The rows are grouped in 4 ways, from coarse to fine. Each group lies inside one group of the grouping before and may be the whole of it. The rows also spread widely along 10 directions, which tell nothing about the answers.
(in the rows, 128 means zero)
Some rows, each with its group in each grouping after it:
[128  80 150 132 119 143 135  85 126 133 147  72 143 120 116 155 148 115
 148 120  77 103 174 107  90  56 173 130  99 167]	z265 suz z754 nodom
[118 121 105 153 125 158 135 107 123 129 103 134 167 158 147 135 186 115
 113  92 126 141 180 144 156 157 107 147  84 105]	z514 tudo z283 zes
[119 111 150  69 130 121 133  54 160  95 164 116 150 180  93 151 109 149
 145  92 128 144 122  94  96 123 129  90 132 122]	z15 talab z706 Dod
[100 118 127  92 142 104 141  79 110  88 114 138 184 195 102 165 108 125
 133 120 147 152 134 114 109 115 110 127 162 105]	z265 suz z454 folu
[154 126 152 150 109 184 106  75 166 147 110  99 128 155 152 110 195 117
 110 145 126  98 201 115  88 138 135 116 111 117]	z15 dufe z311 lum
[117 132 115 158 183 101 175 135  89 124 189  99 171  88 123 207 144  91
 181 119 134 157 151 116 103  87 187 153 151 110]	z514 ket z400 mek
[216 147 118 155 145 135 114  55 166 109 145 138 161  86 151 162 149 175
 162 170 137  68 163 138 113  99 186 123 150 146]	z439 sud z119 kopav
[129  96 118 115 124 152  89  57 129 124 155 129 153 120 170 108 139 165
 154 102  48  73 139 103 117  81 140 132 142 213]	z15 dufe z311 Vitin
[162 129 133  94 126 102 142  55 151  90 130 128 169 158  83 190 101 157
 146 159 172 126 136 128 109 101 142 104 154 116]	z265 Geg z234 kemun
[127 135 106 116 115 158 154 102 185 120 152 123 127 132 143 161 151 173
 164 113 113 115 147 104 140 196 109 106  92 139]	z514 ket z763 kovoz
[159 152 115 146  91 155 144  81 166 126  96 137 134 145 155 193 179 162
 128 132 148 135 183 120 189 192 117 111  63 120]	z15 dufe z636 suzus
[130 129  78 148 130 164 116 119 173 131 166 135 152 106 161 136 149 194
 162 116  81  75 147 126 168 142 131 138 132 190]	z439 buzu z599 bok
[172 118 135 119 165 126 112  86 147 104 140 114 162 100 158 100 157 149
 173 170  99  58 126 162  93 114 122 130 164 143]	z265 suz z454 Kag
[ 91 131 105 146 168 117 162 140 100 132 169 127 175 148 103 197 135 114
 135  85 156 195 166 110 155 111 159 144 146  93]	z15 genor z455 dero
[128 104  93 125 124 128 135 101 133 122 117 141 191 176  46 180 116 166
  90 112 175 169 169 163 193  98 133 122 131 123]	z265 Geg z689 kiku
[118 141  87 169 195 139 132 123 113 144 195 143 186 103 119 167 130 143
 152 105 126 128 171  98 103  57 199 161 200 131]	z439 buzu z153 dedil
[116 157 100 157 102 153 157 100 149 123 127 134 146 160 139 217 144 142
 140 123 144 137 188  73 136 150 149 132 106 128]	z439 buzu z599 pafel
[119  84 129 125  87 103 154 121 120 111 121  71 158 157  91 194 132 106
 141 144 123 137 150 148 159  97 137 135  90 159]	z265 Geg z689 pade
[127 100 133  94  92 154 137  50 167 117 144 112 143 173  86 170 112 165
 130 101 127 133 153  88 102 108 155  95 102 150]	z514 tudo z780 Das
[113 121 124 119 203 162 107 135 166 136 156 121 161 145 120  40 172 133
 123 112 127 103 154 163  84 139  84 130 183  69]	z265 Geg z54 tobek
[137 183 100 144 172 134 133 100 146 111 149 171 163 145 143 171 139 164
 145 133 164 138 160 100 121 151 143 132 196  97]	z15 talab z401 tabep
[107 152 131 120 177 141 152 121 145 115 168 113 150 148 133 136 150 107
 162 128 149 135 146  95  47 154 125 125 176  67]	z514 ket z400 batav
[118 150 100 135 136 105 145 133 129  99 152 135 168 142 163 182 124 152
 179 150 127 126 119 118 162 154 123 142 171 158]	z15 genor z88 Mebi
[124 135  79 164 134 198  90 126 174 142 131 148 160 150 157  85 166 181
 115 119 103  82 189 130 143 153 119 144 163 155]	z439 sud z119 bapo
[133 145 108 129 123 133 154 109 170 121 182 120 129 106 147 205 118 185
 185 132 112 109 147  75 142 140 164 113 134 178]	z15 genor z854 devuk
[165 171 106 142 165 152 127 112 189 125 160 150 147 112 149 138 164 186
 157 149 144 100 159 129 136 174 132 118 168 116]	z15 talab z706 Surop
[ 98 128 128  80 144 155 112  81 164 101 159 132 130 168 169  87 143 154
 160  81  73 101 123  84  88 172  85 113 141 137]	z15 talab z401 Gebef
[184 125 145 160 126  84 143 123 113 104 130  82 174 121 141 192 158  96
 164 196 157 117 137 176 151 109 160 140 144 129]	z15 genor z854 fumek
[160 135 129 148 159 156 119  77 154 137 129 132 159 122 112 124 161 142
 115 138 149 106 198 133  85  91 154 125 155  94]	z265 Geg z54 tobek
[100 108 116 103 163 141 126 125 138 113 157 111 171 160 129  88 152 125
 146 104 113 125 120 150 106 153  87 128 159 108]	z514 ket z400 mek
[106  88 138 138  86 129 115 122 105 120 118  83 180 207  98 150 122 100
 108 160 136 141 165 124 114  65 160 145 182 165]	z15 genor z455 dero
[ 99 127 105  97 124 173 103  82 164 118 143 153 144 167 174  89 136 183
 141  88  78  96 144  86 118 162  92 121 150 160]	z15 genor z455 dero
[143 131 132  95 165 117 114  83 148  98 162 134 171 153 135 117 125 153
 156 129 135 109 110 132 107 131 116 114 189 118]	z15 genor z854 fumek
[ 82 108 112  99  86 167 127 105 165 112 132 115 144 199 124 133 118 158
 134 112 100 113 144  81 107 142 113 121 134 174]	z514 tudo z283 zes
[151 116 101 163 172 105 125  99  83 127 156 142 201 103 127 174 144 135
 138 101 127 144 154 160 181  67 175 153 154 142]	z15 genor z854 fumek
[ 69 105 111  97 145 165 144  99 150 133 179 119 152 171  85 140 119 150
 128  56 115 162 157  75  94 124 131 110 133 121]	z514 ket z400 mek
[130 149 111 152 149 169 149 105 166 147 135 131 136 129 121 159 169 146
 124 111 149 134 207 106 118 149 135 122 107  84]	z265 Geg z234 kemun
[153 122 124 116 132 114 154 125 181 102 172  89 154 145  82 190 121 153
 164 151 164 132 129 148 148 139 151 105 128 121]	z439 sud z119 bapo
[150 119 141 110 168 108 125 102 136 103 189 100 155  99 160 124 136 134
 196 149  97  85 106 131  88 100 148 131 181 147]	z15 genor z455 dero
[105 116 124 128 124 156 107 138 146 123 136 106 161 183 140  96 145 131
 127 148 119 111 151 126 110 133 114 137 190 142]	z15 genor z455 dero
[117 106  98 124 160 138 116 124 136 122 156 133 173 146 123 108 161 155
 128  76 104 139 135 171 191 146 102 131 128 136]	z15 talab z401 Gebef
[149 146 142 117 108 139 109  46 146  96 108 140 158 182 148 142 134 142
 131 153 136 104 160  88  75 125 136 118 172 132]	z15 talab z706 Dod
[149 137  95 141 178 148 111 108 149 128 160 143 156  77 174  99 157 173
 171 136  84  57 148 139 115 118 126 147 173 155]	z265 Geg z234 kemun
[152 167  78 170 173 171 123  87 158 143 165 173 162  93 154 155 163 185
 141 105 129 102 188 106 133 125 162 139 151 124]	z439 buzu z599 pafel

New rows, each followed by its group in each grouping:
[160 104 116 139 151 124 119  86 121 116 133 123 177 102 134 137 149 150
 152 143 100  89 148 162 138  86 146 140 141 161]	z265 suz z454 Kag
[ 94 102 115 151 109 143 144 113 105 130 139 103 166 159 110 181 134 109
 128 108 114 147 177  93 115  75 175 152 126 160]	z514 tudo z283 zes
[112 135 128  91 134 132 140  89 168  97 160 117 154 186 109 156 115 145
 152 123 147 127 123  97  90 145 116 106 153 106]	z439 buzu z599 pafel
[107 133  90 107 113 165 114  86 179 109 144 155 159 189 113 145 100 201
 129 106 125 115 152  84 130 141 126 115 166 161]	z439 sud z119 bapo
[138 145 101 157 150 143 131 127 155 125 171 124 164 127 117 175 125 160
 152 148 143 113 168 106 113  99 185 139 187 145]	z439 sud z119 bapo
[105 128 102 145 162 137 107  97  87 111  98 162 197 166 159 107 148 123
 123 127 110 111 164 127 105 102 111 168 196 128]	z265 suz z454 Kag
[105 120  91 147 117 144 118 144 127 119 115 124 161 141 167 120 148 144
 146 148  86  82 155 135 146 135 101 162 157 179]	z265 Geg z689 kiku
[105 123 103 141 176 112 153 108  86 122 141 138 176 118 124 172 150 106
 139  75 124 159 165 131 144 103 133 156 110  94]	z265 Geg z689 kiku
[ 87 116 121 107  59 122 142 130 150  94  98  99 156 227  94 185  90 140
 130 180 148 125 147 100 124 127 112 123 165 168]	z265 Geg z54 tobek
[124 114 121 142 112 171 125  90 146 136 124 117 153 160 126 135 156 138
 119 114 122 120 180 110 104 118 145 130 123 136]	z514 tudo z780 Das
[103 106  96 141 134 169 108 126 147 149 186 119 151 115 142 122 129 182
 148 105  68  96 162  96 134  86 167 140 174 210]	z15 genor z455 dero
[150 150 115 176 145 137 147 126 126 129 150 106 157  96 155 176 164 117
 168 170 130 104 174 115  88 114 175 150 164 134]	z514 ket z400 batav
[125 130 119 173 176 147 117 173 127 142 174  94 154  93 188  92 184 111
 169 153  90  84 156 141 105 120 144 165 191 141]	z15 genor z455 dero
[107 125 132  88 145 127 117  94 139  86 141 119 164 186 169  92 137 111
 169 128 100  90 102 113  63 152  78 137 167 109]	z439 buzu z153 dedil
[120 105  97 142 124 135  97 134 124 104 124 119 186 163 159 100 146 135
 143 139  92  86 133 162 150 126 107 163 172 172]	z439 sud z119 bapo
[ 94 122 128 132 172 104 136 145 103 100 166  96 182 168 122 145 124  79
 160 134 136 139 132 115  74  92 148 159 204 104]	z439 sud z119 bapo
[ 86  99 109 108 132 176 108 151 178 129 124 110 154 187 124  59 157 159
 120 125  98  97 146 151 137 177  56 124 152 138]	z265 suz z454 folu
[ 93  98 116 135 178 148 103 120 108 132 162 115 177 129 132  87 133 132
 145 123  72  88 153 113  68  53 151 159 214 169]	z265 suz z454 Kag
[161 107 120 134 126 153 105  68 141 130 117 137 180 163 104 124 156 155
  91 113 150 140 177 162 158 108 138 117 131 116]	z15 genor z455 dero
[116 115  95 129 131 132 140 127 142 125 144 132 171 165 109 164 141 160
 124  93 143 162 150 149 208 159 110 121 114 126]	z15 genor z854 devuk
[137 127  87 131 118 192 112 110 211 144 162 132 143 141 124 120 143 213
 135 118 106  81 166 118 150 154 129 111 132 170]	z439 buzu z153 dedil
[123 120  98 144 178 124 141 144 123 129 187 115 181 107 111 151 136 141
 162 128 125 130 134 144 130 101 159 145 188 144]	z514 ket z763 kovoz
[100 115 144  88 106 123 120 107 147  86 145  93 145 199 138 129 116 125
 160 148 101 106 112  94  81 135 112 121 176 165]	z15 talab z401 Gebef
[166 134 108 109 119 140 129 104 196 106 124 129 148 139 116 140 140 192
 145 165 149  90 138 166 162 175  94 104 125 131]	z265 Geg z689 kiku
[ 93 132 120 120 117 173 125  85 150 122 123 128 144 191 161 120 154 121
 130  95 103 112 171  69  74 156 103 134 120 110]	z439 buzu z153 dedil
[145  82 128 177 105 125 118 143  94 137 109  74 177 133 139 143 194  93
 120 147 108 127 166 195 197 100 137 158 101 162]	z15 dufe z636 suzus
[ 76  77 115 110 107 111 118 117  95 102 126 105 185 184 105 139  98 121
 133 121  88 118 133 125 125  60 124 153 171 190]	z265 Geg z54 tobek
[139  99 129 116 147 140  94 117 156 120 150 108 180 170 101  79 147 150
 119 135 126 112 132 177 135 117 115 120 185 138]	z15 talab z706 Dod
[141  92 153 122 144 134 100  62 108 123 126 104 169 156 133 102 170  92
 119 110 112 121 152 148 100  86 129 131 131 116]	z15 dufe z311 lum
[139 139 104 141 161 155 138 114 163 137 133 144 175 157  73 162 142 173
 107 134 181 148 185 145 152 126 140 116 160  92]	z265 suz z754 nodom
[165 122 122 159 140 128  78  77  82  95  51 150 209 158 194  73 178 104
 119 192 110  62 157 185 102 101  97 177 203 137]	z265 suz z454 Kag
[144 115 135 126 122 122 142 141 183 111 184  60 146 134  99 171 123 140
 177 187 136  92 121 133 105 107 163 116 165 159]	z439 buzu z599 bok
[107 124 114 120  72 165 120  78 154 120 120 131 140 186 147 160 120 168
 127 124 105 116 174  62 121 130 139 120 137 182]	z15 genor z455 dero
[ 64 106  95 117 113 142 103 103 106 105 136 136 185 201 146 123 106 137
 135 105  79 106 132  82 103  91 117 158 194 190]	z439 buzu z599 pafel
[ 92  95 153 140 122 159 136 104 120 138 129  74 137 158 125 136 158  84
 130 120  91 120 196  77  50  84 153 139 119 134]	z265 suz z454 Kag
[100 117 100 140  96 134 130 123 119 117  98 126 179 195 106 170 118 135
 111 150 143 134 173 121 147 109 124 148 165 153]	z265 Geg z234 kemun
[114  75 110 169 146 132  98 126  66 133  96 112 199 134 151  77 189  81
 106 105  76 108 174 198 154  71 106 184 130 142]	z265 Geg z54 tobek
[129 138 131 100 180 139 134  76 160 113 179 129 161 155 108 135 129 137
 151 102 148 129 138  98  60 119 138 112 161  72]	z439 buzu z153 dedil
[125 113 129 134  91 130 132 151 161 111 148  68 163 188  98 169 113 127
 152 204 146 100 137 121  98 103 155 133 190 166]	z439 buzu z153 dedil
[104 130 119 146  94 121 134 148 120 107 134  97 157 165 165 172 123 121
 167 185 112 104 144  96 117 118 148 154 191 186]	z15 genor z455 dero
[ 91  97 118 107 161 149 114 105 132 129 148 120 171 172  96  93 132 132
 115  88 113 130 158 126  99  97 109 134 164 114]	z265 Geg z234 kemun
[ 79 153 105 172 126 171 124 170 144 129 125 112 149 191 169 128 155 105
 136 155 125 108 190  70  74 153 130 164 197 127]	z439 sud z119 kopav
[161 130 107 145 146 157 131  84 160 144 152 143 161 127  99 164 155 178
 111 103 159 152 187 140 170 121 162 109 119 110]	z15 genor z455 dero
[107 113 112 135  99 123 126 106 104 109 118 125 180 186 129 173 120 130
 125 133 128 144 157 112 147  99 144 146 162 162]	z15 genor z455 dero
[132 123 112 168 145 115 136 117 101 119 140 113 196 148 105 187 142 102
 129 142 157 145 164 142 132  71 174 158 165 120]	z439 buzu z599 bok
[132 160 120 137 124 120 173 117 142 103 139 112 150 144 131 215 137 123
 170 164 167 140 152  99 100 159 145 123 142 103]	z514 ket z400 batav
[144  65 134 118  91 150 110 132 173 132 148  62 150 155 105 103 155 154
 128 142 100 101 138 185 176 124 122 110 109 181]	z15 genor z455 dero
[112 134 118 120 102 131 109  93 133 103 131 131 165 187 136 166 100 155
 147 175 129 103 140  79  97  96 149 131 217 190]	z15 dufe z311 Vitin
[105 120 142 119  85 146 117 101 144 102  95 101 155 206 133 139 115 127
 134 199 122  86 162  79  51 104 131 134 202 168]	z265 suz z454 folu
[169 116 120 137 138 173 107  48 153 132  79 156 176 166 101 109 179 159
  74 114 158 130 201 171 146 134 110 112 105  83]	z265 suz z454 Kag
[154 120 140 124 113 135 121  85 140  99 130  96 158 142 158 128 147 122
 162 180 111  75 135 127  66 116 134 129 168 154]	z514 ket z400 mek
[127  97 136 136  83 113 109 103 105  87  98  86 179 183 165 134 145  86
 149 177  97  82 127 144 107  99 116 161 153 174]	z439 buzu z599 bok
[190 130 148 159 130 131 128  97 149 129 138  87 140  96 159 157 187 116
 161 181 130  86 161 157 125 121 157 127 117 136]	z15 dufe z311 lum
[150 148  90 167 165 178 118  99 166 145 150 154 162 121 126 135 166 171
 116 100 143 120 202 125 138 131 158 132 139 106]	z439 sud z119 bapo
[129 141 123 132 134 121 119  59 101  99 126 152 171 147 186 147 136 130
 155 129 104 109 145  89  94 108 137 148 170 150]	z15 genor z88 Mebi
[ 73 113 100 136 155 187 112 158 165 159 174 110 134 144 152  81 174 150
 137  81  78 113 162 111 142 163  97 132 137 151]	z15 dufe z311 Vitin
[122 128 135 142 118 129 151 140 158 120 173  68 150 157  94 195 120 118
 160 181 154 118 152  96  82  93 181 128 177 145]	z439 buzu z599 pafel
[186 129 134 155 127 134 115  73 133 118 125 118 156 110 175 142 171 132
 149 160 117  85 166 140 122 114 151 134 133 145]	z15 genor z854 devuk
[ 66 118 101 127 151 152 133 123 111 125 111 145 180 199 118 127 146 124
 107  82 124 158 172 115 135 136  92 147 147 100]	z265 suz z754 nodom
[105 152 110  78 147 134 143  47 157  98 181 169 136 137 155 174  96 193
 179  74 105 126 127  40 100 145 134 103 144 140]	z15 genor z455 dero
[142  75 125 109 113 134 106  84 131 107 127 104 172 144 144  92 151 141
 149 119  77  84 114 177 139 114 107 135 117 175]	z514 tudo z780 Das
[164 100 129 127 113 122 110  99 138 113 133 106 191 175  75 152 118 152
 112 173 168 132 145 170 148  73 164 119 188 151]	z15 genor z455 dero
[ 81 112 107 107 131 159 100 111 136 117 109 139 179 217 112  82 124 142
  99 117 125 120 158 120 100 124  81 138 196 125]	z265 Geg z234 kemun
[122 120 131 142 118 148 125 123 128 116 100  99 176 197 123 117 167  92
 112 160 156 132 166 149  91 146 106 137 162  93]	z514 ket z400 batav
[104 118 110 113 158 142 156 141 171 137 210 102 131 111 117 160 135 168
 172  85 107 141 138 108 156 147 141 111 116 138]	z15 genor z455 dero
[117 133 124 124 147  87 145 102  85  85 139 125 188 156 142 180 112 101
 177 152 138 130 112 113  84  93 151 156 196 128]	z514 tudo z780 Das
[116 105 125  84 167  90 147 102 124  98 168 119 166 142 125 154 144 125
 170  77 122 155  89 165 183 160  84 115  96 105]	z15 dufe z311 lum
[119 105 118 126 154  85 144 171 126 102 163  82 174 120 114 150 126 122
 181 170 118 104 105 179 146 103 123 148 175 152]	z265 Geg z54 tobek
[184 120 107 173 162 126 130  98 119 129 112 135 189  99 120 156 179 142
 126 149 148 119 179 198 177 104 148 144 122 114]	z265 suz z454 Kag
[108 114 114  99 123 125 129 105 138 101 132 125 146 153 181 126 163 139
 170  95  83 112 107 142 180 195  57 125  87 145]	z15 dufe z311 Vitin
[ 89 102 118  72 126 120 130 122 144  85 139 116 167 194 136 103 122 140
 165 111 106 118  81 144 129 175  60 125 150 135]	z514 tudo z780 Das
[148 121 113 140  81 129 144  81 145 101  99 119 153 166 142 195 152 133
 137 125 132 128 167 126 171 157 127 126  62 136]	z439 sud z119 kopav
[143 104 122 104 133 158 124 107 204 132 189  95 159 165  45 145 109 186
 128 138 156 118 145 130 112  97 164  93 166 139]	z439 buzu z153 dedil
[174 136 126 159 135 105 150 144 149 110 137  90 159  99 130 191 150 139
 178 223 148  87 146 164 137 117 161 137 165 150]	z265 suz z454 folu
[124 123 140 153 104 135 138 142 153 114 151  64 140 158 133 171 130 105
 165 190 126  96 162  88  67 101 177 140 174 159]	z439 sud z119 kopav
[118 105 110 157 143 135  89  90  66 123 107 141 190 132 198  98 178 108
 129 103  64 103 154 140 144  90 120 178 152 167]	z15 dufe z636 suzus
[168 130 116 134  95 158 102  80 177 108 103 125 165 172 144 120 158 163
 125 174 137  74 152 153 131 149 109 121 145 144]	z439 buzu z599 pafel
[120 140 114  91 160  93 163 125 147  82 139 134 174 168 107 178 117 152
 168 142 165 144 102 153 159 173  85 115 151  89]	z265 suz z754 nodom
[161 126 137 165 148 148 132 159 168 152 159  74 156 133  81 155 171 133
 121 183 184 139 176 164 140 112 171 118 170 106]	z15 dufe z636 suzus
[139 126 125 167  77 173 107 135 169 134 122  87 135 163 144 137 158 146
 128 190 109  81 187 108 113 121 162 134 169 198]	z15 talab z401 Gebef
[130  98 159 128 119 169 122 113 167 139 119  67 131 164 121  85 183  96
 118 143 118  98 183 137  70 134 105 121 111  99]	z265 Geg z234 kemun
[105 132 130 104 131 143 105  99 147 100 121 132 159 196 162  88 151 132
 136 121 109 109 134 116 102 172  77 128 168 120]	z15 talab z706 Dod
[ 90  83 124  88 144 166  94  88 142 125 156 124 162 177 128  57 141 149
 117  58  77 123 138 124 116 121  94 120 143 139]	z15 genor z455 dero
[133 171  96 157 172 141 137 140 157 130 171 147 158 114 161 151 149 172
 164 149 141 116 152 116 138 158 140 137 191 129]	z15 genor z88 Mebi
[114 126  83 140 134 142 148 155 176 128 196 109 146 115 112 185 118 187
 174 117 110 116 146 113 172 134 161 128 136 180]	z439 sud z119 bapo
[172 118 120 149 143 176 101  66 160 140 108 138 164 123 126 102 175 168
 105 139 122  88 197 152 119 106 140 123 136 131]	z265 suz z454 folu
[ 96 111 112 134 124 115 152 171 125 111 156  79 177 170  97 173 122 114
 154 167 146 142 130 137 125 118 139 140 187 148]	z514 ket z400 mek
[120 140 120 143 103 169 111  86 152 112  96 132 155 202 154 126 153 124
 113 135 135 110 189  88  85 150 119 136 148 115]	z439 sud z119 kopav
[140 161 145 153 171 133 118  79 114 115 144 132 158 126 182 130 164  99
 158 145 119 100 171  80  34 101 163 150 196 104]	z15 talab z706 Dod
[107  93 133  92 153 148  90 115 157 118 165 107 173 187 115  51 130 151
 127 123 108 107 113 147  99 118  97 119 205 144]	z15 genor z88 Mebi
[144 146 104 146 145  93 147 141 128  95 135 123 163  96 175 167 143 138
 195 181 114  78 123 157 147 139 117 154 159 151]	z265 Geg z54 tobek
[ 73 125 118 125 137 132 148 157 129 123 160 104 157 184 120 155 129 115
 142 115 137 162 148  99 124 139 126 137 168 117]	z15 genor z455 dero
[ 83 123 142 111  59 131 144  78 118  93  83 113 141 230 153 180 142  92
 128 112 112 152 165  62 110 165  98 131  91 132]	z15 talab z706 Surop
[182 132 118 109 103 164  96  83 218 118 131 128 149 164 114 122 137 216
 130 186 155  79 140 156 156 158 115  86 166 165]	z15 dufe z311 Vitin
[115 123 141  91 120  90 156 106 137  71 144  95 162 194 112 185 107 105
 170 143 153 142 106 115 105 143 118 120 143 105]	z439 sud z119 bapo
[101 128 100 145 133 129 151 108 104 119 161 122 168 127 133 194 120 131
 161 118 111 135 158  81 104  89 174 148 161 163]	z514 ket z400 mek
[112 119 117 106 146 112 128 130 131 104 140 121 169 161 144 130 150 138
 154 119 124 136 107 157 173 168  81 131 142 123]	z15 dufe z636 suzus
[146  78 114 127 137 108 104 123 119 107 128 103 195 132 112 102 139 139
 136 154 104  87 121 213 164  76 113 146 165 170]	z265 Geg z54 tobek
[159 120 132 136 130 157 124 150 202 142 175  73 129 116 113 134 162 173
 155 177 134  94 145 152 146 144 144 103 150 156]	z15 dufe z636 suzus
[117 123  93 160 178 140 136 126 105 136 174 126 176  91 143 143 161 130
 157  98 100 123 158 133 123 102 156 157 153 137]	z514 ket z400 batav
[102 136 117 135  76 136 155  81 112 101  81 131 153 194 163 193 149 104
 135 125 128 144 168  81 120 172 108 139  96 126]	z514 ket z763 kovoz
[150 155 108 141  96 132 144 126 183 103 128 116 161 178 106 203 123 165
 144 196 185 116 148 128 150 157 138 118 163 135]	z439 buzu z599 bok
[118 158  99 133 145 146 145 151 173 124 161 132 148 149 136 158 141 169
 155 142 154 135 149 118 155 183 119 121 165 115]	z15 genor z455 dero
[117 125 117 104 133 123 144  91 146 115 175 124 144 126 125 192 117 173
 169 103 109 136 128  88 148 120 150 112 127 164]	z15 dufe z636 suzus
[110 107  96 126 137 133 142 161 149 124 126 113 173 168  84 138 150 145
 114 120 154 150 147 189 201 162  82 129 118 108]	z265 Geg z689 kiku
[ 77 135  92 145 117 127 156 123  99 111 162 121 151 115 183 199 120 129
 196 120  68 108 144  51  99 113 159 161 155 199]	z514 ket z400 mek
[169 158  86 152 172 140 126 102 145 119 134 170 194 127 125 145 154 174
 132 151 175 124 153 166 151 148 133 133 190 103]	z514 ket z763 kovoz
[117 152 113 107 130 139 167 104 188 114 177 123 138 164  96 210 106 167
 163 123 162 142 148  68 107 153 149 100 132 108]	z439 buzu z153 dedil
[ 78 101 130 140 124 119 134 120  81 118 137 100 173 177 130 158 143  77
 133  99  99 156 161  96 110  89 145 162 146 144]	z15 talab z706 Surop
[191 131 105 170 124 153 121  75 149 141 120 145 167 113 132 166 173 172
 110 129 149 123 196 159 191 125 159 122 103 134]	z15 genor z854 devuk
[126 136 137 152  95 166 135 107 166 144 142  91 126 163 115 188 141 137
 131 165 147 124 196  66  92 110 180 114 147 154]	z15 dufe z311 Vitin
[109  86 100 133 116 137 108 148 119 115 118 106 195 182 124  97 148 128
 124 146 111 113 127 183 161 133  93 150 176 167]	z514 ket z763 kovoz
[142 141 137 152 112 136 110 102 124 116 113 110 154 153 179 145 157 111
 150 191 122  83 159 108  87 114 144 147 184 158]	z15 dufe z311 lum
[101 121 102 149 123 163  97  97 118 116 112 140 170 176 179 101 152 122
 125 106  83  95 174  97 100 119 120 163 161 154]	z439 sud z119 kopav
[149 122 128 178  77 148  90 119 110 117  61 108 182 197 177 111 171 101
 102 209 132  85 183 149 120 118 122 165 191 163]	z15 genor z854 devuk
[116 119  80 121 117 160  97 105 156 115 129 153 184 184 134 110 125 186
 124 122 110  94 141 134 153 136 103 137 173 170]	z439 buzu z153 dedil
[118 160 121 113 146  94 176 109 134  87 153 126 166 171 121 222 115 114
 177 139 176 156 124  96 108 153 132 128 145  76]	z439 buzu z153 dedil
[156 164 113 161 164 138 127  89 140 130 163 149 168 115 136 172 131 165
 146 155 155 122 174  96 101  92 190 132 205 135]	z15 genor z88 Mebi
[110 153 128 108 136 152 117  74 149 100  98 155 165 207 131 126 121 145
 120 160 155 112 167  78  52 135 109 124 210 102]	z265 suz z454 folu
[161  88 121 177 120 167  84 105 127 154 117 104 188 154 107 100 169 135
  78 145 129 112 201 172 145  62 167 142 166 161]	z15 genor z854 devuk
[145 111 104 132 150 148 100  84 135 122 140 137 160  92 165  96 152 166
 150 122  69  60 150 144 121  97 125 147 146 176]	z265 Geg z689 kiku
[164 125 115 128 120 129 104  38 116 107  96 162 178 149 161 146 161 150
 125 117 123 113 150 151 170 129 114 129 113 141]	z15 dufe z311 lum
[100 116 112 158 153 152 111 155 118 142 164 107 168 140 148 108 151 121
 138 133 104 115 164 120 109  94 152 160 203 153]	z15 genor z455 dero
[178 142 112 108 156  61 127  71 106  59 152 151 186 104 175 178 118 158
 206 162 111  89  74 159 155 115 135 140 180 172]	z15 talab z401 Gebef
[123 119 130 141 133 154 124  88 141 137 167 110 144 126 125 155 145 139
 142 107  97 120 181  77  92  84 183 132 144 161]	z15 talab z706 Surop
[ 97 157 120 138 113 172 117 107 154 129 111 138 148 214 137 145 142 136
 110 150 159 134 188  67  88 150 123 125 188 117]	z15 dufe z311 Vitin
[122 156  95 127 131 125 159  95 143 107 144 154 171 161 101 218 105 169
 147 138 174 156 152  89 129 138 157 120 172 127]	z514 ket z763 kovoz
